The groups are shells around one centre, one inside the other: the same stretched ball of 5 dimensions in 9 sizes.
Some rows, each with its group after it:
137,92,124,134,76,-49,-32,17,192,120,-162,54,100,-48,6,-100,-11,81,-9,55,99,38,-3,149,16	k_761
19,47,33,-105,59,-81,-101,257,108,-154,87,161,20,-28,-102,94,28,-66,102,41,75,-40,-139,128,94	k_603
114,79,0,230,-144,63,31,-15,-99,215,-110,174,-74,-40,-125,-110,34,3,20,-135,89,-101,-122,197,-135	k_761
52,-3,113,-62,187,-153,-54,139,269,-8,-65,62,62,-42,26,51,-32,18,-44,120,67,78,-30,96,124	k_441
-75,57,-26,37,48,49,-187,221,20,-82,127,105,-82,-62,-19,-10,43,-5,175,27,12,54,-238,213,57	k_715
99,90,58,-301,94,-115,-6,274,128,-209,28,163,-46,49,-152,182,50,-147,76,33,70,-108,-23,-99,178	k_595
81,160,76,156,65,69,-116,57,116,67,-89,25,21,-44,28,-149,32,88,122,48,56,68,-68,151,34	k_715
92,27,118,22,119,-131,-42,104,235,26,-89,88,117,-51,-12,3,-27,35,-33,85,102,34,-29,153,61	k_603
-59,279,8,303,46,277,-367,154,32,-65,99,-39,15,-93,101,-292,90,169,405,86,3,170,-245,318,37	k_183
59,-135,-10,-5,-125,-203,88,151,-25,56,25,332,12,-60,-242,167,-23,-131,-128,-119,141,-193,-173,249,-103	k_761
122,-51,41,149,-161,-165,43,101,17,80,-25,309,170,-87,-232,44,-24,-46,-76,-98,195,-189,-146,352,-155	k_603
75,-89,73,14,56,-187,55,68,150,127,-100,162,26,-54,-64,75,-49,-23,-155,4,97,-21,-60,160,-5	k_715
115,290,62,-138,137,145,-81,142,79,-90,-81,-22,-184,78,1,-58,109,-25,231,50,-16,24,23,-202,204	k_761
-3,305,-60,230,-62,354,-214,87,-167,35,30,12,-229,-13,4,-254,139,63,372,-63,-34,46,-210,117,0	k_595
57,-6,74,-369,179,-212,2,297,216,-214,37,154,-37,35,-109,255,9,-153,-11,85,59,-56,-19,-97,221	k_595
-87,-70,-9,-270,191,-119,-73,281,121,-135,109,110,-192,-5,-15,208,7,-116,14,70,-26,57,-153,-8,195	k_183
203,-17,95,319,-139,-113,114,-103,54,324,-231,210,154,-89,-134,-108,-46,58,-169,-102,186,-116,-38,319,-206	k_183
-55,163,-41,107,76,222,-169,93,-52,66,10,-18,-277,-17,80,-143,81,46,219,1,-70,130,-181,59,74	k_453
58,-164,26,-1,-44,-236,96,109,61,111,-34,275,20,-66,-167,153,-52,-91,-191,-69,127,-119,-129,227,-72	k_715
92,-101,12,-107,5,-152,177,45,7,178,-128,201,-199,14,-130,152,-16,-129,-195,-99,50,-105,-40,-28,-1	k_321
116,7,46,27,-74,-124,29,131,46,19,-29,240,75,-41,-186,62,3,-65,-27,-58,143,-146,-99,194,-51	k_453
77,151,53,-307,261,48,34,105,124,5,-147,-56,-369,114,66,70,68,-83,48,62,-90,85,79,-378,283	k_441
105,-70,18,125,-146,-142,78,68,-20,137,-50,289,57,-69,-209,52,-19,-62,-106,-120,155,-170,-139,281,-144	k_453
19,186,4,224,40,218,-129,-2,-25,169,-90,-25,-189,-31,82,-221,65,98,172,-10,-28,118,-126,106,12	k_441
-86,62,-103,307,-102,214,-141,40,-196,193,46,101,-243,-83,-3,-171,59,49,159,-113,-25,52,-304,294,-112	k_321
-61,-45,-92,28,-68,24,-28,147,-140,71,81,202,-245,-38,-112,62,36,-93,36,-115,4,-54,-252,162,-38	k_715
131,-100,55,-22,-122,-271,84,179,72,-19,7,353,185,-64,-282,173,-34,-120,-125,-77,209,-234,-115,276,-94	k_595
30,259,40,-451,302,102,-107,290,142,-273,17,-65,-338,136,42,112,124,-121,257,127,-102,82,33,-416,398	k_95
-128,178,-95,120,27,276,-260,182,-127,-37,142,18,-284,-36,49,-138,109,29,332,-13,-80,115,-290,146,64	k_603
51,230,118,-186,348,78,-142,143,279,-87,-107,-149,-159,55,174,-52,56,49,170,197,-65,211,63,-221,322	k_95
20,-77,-47,-139,-80,-129,57,218,-71,-40,79,295,-134,-11,-230,204,22,-182,-34,-113,77,-178,-180,100,-9	k_183
-49,215,-25,-106,106,166,-222,273,4,-204,133,29,-195,17,-3,-21,112,-37,327,52,-41,58,-175,-9,182	k_603
211,12,188,131,13,-247,14,65,297,53,-150,185,379,-89,-116,-13,-65,57,-110,65,233,-79,18,304,-50	k_595
138,-125,93,-5,27,-250,156,18,153,193,-175,201,36,-39,-110,109,-66,-51,-255,-32,127,-81,-2,120,-37	k_321
29,11,-61,219,-113,104,45,-46,-170,301,-101,142,-264,-36,-64,-94,32,-9,-21,-161,8,-36,-171,152,-126	k_441
238,4,185,-145,76,-309,104,138,307,-48,-150,203,257,-8,-169,147,-44,-66,-146,62,204,-141,97,59,67	k_95
3,271,57,-124,237,161,-225,217,156,-176,21,-89,-153,36,105,-76,97,31,304,147,-55,156,-54,-109,267	k_453
79,-129,64,-12,-28,-270,47,161,136,13,-4,280,154,-78,-182,154,-54,-74,-145,-19,169,-126,-116,276,-50	k_321
50,-9,19,-145,111,-58,75,80,55,101,-103,89,-251,32,-29,97,13,-87,-75,-20,-11,2,-32,-104,105	k_453
6,-143,-81,-62,-93,-92,146,85,-151,175,-18,267,-299,-6,-180,167,5,-170,-148,-178,25,-141,-173,58,-67	k_95
10,-101,-44,474,-279,-38,-47,16,-134,251,30,315,136,-181,-179,-116,-33,52,-39,-166,172,-120,-326,635,-324	k_441
174,-20,81,-189,84,-162,202,27,111,147,-216,137,-164,57,-102,142,-9,-118,-192,-43,55,-92,85,-170,82	k_95
-21,257,68,-201,382,183,-189,148,212,-82,-71,-210,-320,72,238,-79,87,51,240,194,-145,279,20,-286,363	k_183
27,-102,-53,-40,-89,-96,107,105,-104,124,-9,262,-204,-17,-182,141,6,-143,-106,-145,54,-141,-164,100,-62	k_321
-64,-98,-127,158,-148,51,30,47,-235,237,28,226,-310,-59,-116,16,23,-78,-37,-193,-1,-67,-284,224,-143	k_761

New rows, each followed by its group:
149,193,132,-271,306,10,35,65,245,15,-228,-99,-231,108,98,20,48,-25,27,122,-47,108,167,-370,297	k_183
38,190,-15,-72,23,127,-95,185,-41,-86,33,85,-193,30,-74,-15,100,-63,220,-25,-1,-32,-117,-33,103	k_603
-43,-64,-102,456,-262,86,-57,-9,-235,296,32,255,-76,-147,-126,-147,5,42,16,-199,84,-71,-351,522,-292	k_441
-49,241,14,-67,193,186,-254,229,92,-163,77,-62,-177,10,96,-85,99,33,323,118,-64,157,-131,-26,223	k_453
15,348,13,-157,236,300,-172,145,38,-89,-47,-151,-391,101,136,-121,146,7,341,86,-137,166,-16,-305,296	k_441
4,123,-30,-85,93,133,-33,98,-48,60,-46,24,-358,46,14,-11,79,-56,114,-31,-71,47,-89,-129,123	k_453
-69,36,-57,164,4,124,-114,74,-77,136,20,74,-223,-59,25,-91,38,27,100,-47,-28,79,-230,191,-19	k_453
93,-151,-2,280,-188,-132,140,-63,-76,351,-132,285,-3,-102,-169,-9,-55,-18,-223,-175,141,-136,-159,357,-246	k_761
142,-164,42,-47,-125,-303,180,115,40,89,-59,362,87,-46,-284,211,-51,-151,-234,-121,190,-247,-85,208,-112	k_95
106,215,143,-166,258,-6,-123,181,290,-146,-80,-47,10,33,63,-16,45,25,153,173,25,103,58,-114,256	k_603
27,-25,10,85,-77,-99,-65,182,26,-24,72,245,90,-85,-159,47,1,-40,31,-41,129,-97,-204,322,-66	k_715
32,329,21,203,77,320,-219,44,-4,59,-65,-94,-174,-5,112,-288,113,127,332,38,-46,147,-103,43,84	k_595
106,-66,-29,245,-279,-89,83,42,-146,189,-25,355,56,-91,-277,7,-5,-65,-80,-206,179,-238,-209,388,-253	k_95
45,-92,-24,-10,-32,-84,120,41,-53,198,-87,196,-219,-12,-112,94,-5,-99,-140,-117,35,-80,-110,58,-42	k_715
1,-131,-54,113,-146,-106,45,103,-102,139,34,295,-75,-82,-186,84,-14,-87,-92,-143,97,-132,-238,304,-143	k_715
-93,145,-146,163,-104,297,-146,112,-280,83,100,98,-385,-19,-41,-126,120,-27,267,-140,-72,10,-303,129,-38	k_95
-65,142,-105,-68,26,220,-90,154,-175,8,61,55,-445,42,-18,-15,116,-85,216,-79,-102,27,-196,-89,102	k_761
19,249,-16,-107,149,241,-88,99,-32,15,-66,-68,-406,82,73,-82,120,-25,229,9,-111,100,-47,-237,199	k_761
-7,7,-78,250,-159,98,-25,28,-187,211,-2,193,-178,-68,-105,-86,36,-11,45,-158,38,-62,-249,274,-154	k_715
-107,212,-51,17,98,234,-287,244,-28,-149,156,-5,-214,-19,58,-101,110,22,363,55,-67,127,-242,89,145	k_603
73,90,93,-337,309,-60,23,142,232,-41,-131,-42,-251,87,72,120,31,-73,-7,119,-53,101,90,-315,301	k_761
177,231,124,-128,107,-11,-50,165,186,-128,-88,60,46,43,-73,-5,63,-26,146,74,86,-46,53,-80,159	k_761
29,203,69,-245,297,85,-108,171,185,-101,-64,-97,-254,75,117,8,74,-17,167,138,-81,154,26,-259,308	k_715
51,161,107,-225,225,-59,-162,290,267,-264,47,31,50,12,-2,70,45,-27,180,166,46,56,-27,-32,253	k_761
143,185,126,-307,298,-7,32,100,240,-26,-197,-75,-223,110,72,53,51,-48,34,119,-40,85,155,-369,304	k_95
-59,28,-74,463,-162,166,-148,-6,-162,256,24,140,-79,-140,-19,-228,23,109,113,-116,43,39,-323,475,-210	k_95
-91,311,-46,-309,265,287,-246,301,6,-265,121,-115,-458,106,110,-4,167,-67,419,104,-174,165,-113,-317,368	k_95
-41,237,19,55,151,199,-267,182,82,-99,57,-56,-119,-23,103,-150,87,79,315,104,-40,162,-152,77,158	k_715
-56,49,12,173,9,8,-233,213,80,-78,133,131,113,-119,-29,-67,13,60,172,52,82,50,-260,396,-12	k_95
69,281,59,-10,118,161,-173,156,95,-99,-23,-23,-81,20,29,-121,96,38,278,77,4,67,-52,-25,158	k_453
-63,249,-5,-26,178,232,-255,198,47,-115,66,-75,-233,10,114,-119,106,43,333,95,-85,172,-147,-27,204	k_453
-28,62,14,-118,238,69,-44,74,92,98,-91,-60,-351,31,132,0,34,-7,31,61,-103,171,-47,-155,195	k_95
55,-73,-30,-9,-129,-120,69,146,-75,49,26,300,-66,-36,-229,130,9,-133,-62,-133,109,-184,-174,186,-84	k_761
95,-282,25,90,-179,-367,176,88,30,173,-32,420,167,-117,-289,204,-99,-117,-319,-143,223,-240,-168,411,-216	k_595
63,246,41,10,125,180,-116,81,56,19,-87,-47,-194,31,62,-131,89,38,209,43,-34,92,-36,-81,142	k_715
103,49,12,-28,-45,-29,57,95,-26,66,-65,181,-119,9,-145,48,37,-87,0,-85,68,-116,-75,32,-4	k_715
-35,333,-18,-165,141,253,-275,313,7,-296,149,-28,-228,54,17,-55,158,-36,450,82,-69,76,-146,-112,258	k_595
-134,-163,-92,79,-26,-55,-63,154,-77,102,116,206,-187,-98,-59,83,-16,-56,-41,-73,7,17,-311,300,-59	k_595
5,173,34,-146,130,40,-183,284,116,-231,101,62,-49,5,-33,32,76,-40,243,89,20,29,-117,18,187	k_603
2,397,60,-184,279,252,-309,281,166,-303,66,-145,-169,66,127,-111,146,37,456,190,-81,180,-44,-190,350	k_441
5,259,7,-192,219,206,-131,167,47,-89,-25,-87,-360,85,91,-43,119,-30,259,72,-111,128,-34,-262,270	k_715
41,-155,-16,153,-161,-172,66,84,-47,159,2,321,41,-102,-208,82,-41,-68,-146,-134,147,-156,-212,371,-179	k_715
21,156,-69,385,-182,250,-105,-17,-215,224,-30,119,-161,-68,-60,-247,79,68,187,-150,29,-23,-242,292,-167	k_595
-11,-157,-56,137,-134,-110,53,77,-98,186,16,283,-91,-89,-161,76,-27,-72,-125,-142,87,-108,-240,316,-154	k_715
-41,261,-2,-61,113,180,-281,293,48,-252,150,12,-101,-1,9,-66,115,3,384,89,-20,78,-179,50,186	k_761
79,120,46,-90,179,79,40,1,74,162,-195,-45,-324,61,81,-35,46,-13,4,16,-64,96,39,-217,156	k_595
-115,137,-37,91,115,184,-258,180,10,-43,106,-13,-190,-51,98,-117,68,60,262,61,-61,169,-239,155,104	k_321
187,22,178,-445,300,-276,133,171,365,-95,-184,58,-37,90,-40,246,-18,-127,-151,137,59,-18,192,-309,294	k_183
-111,14,-179,297,-198,244,-73,26,-354,253,70,172,-393,-67,-72,-127,76,-23,129,-221,-49,-21,-362,268,-172	k_183
170,-126,37,61,-151,-222,214,6,-11,227,-148,319,21,-40,-246,115,-43,-107,-246,-158,169,-225,-58,184,-158	k_441
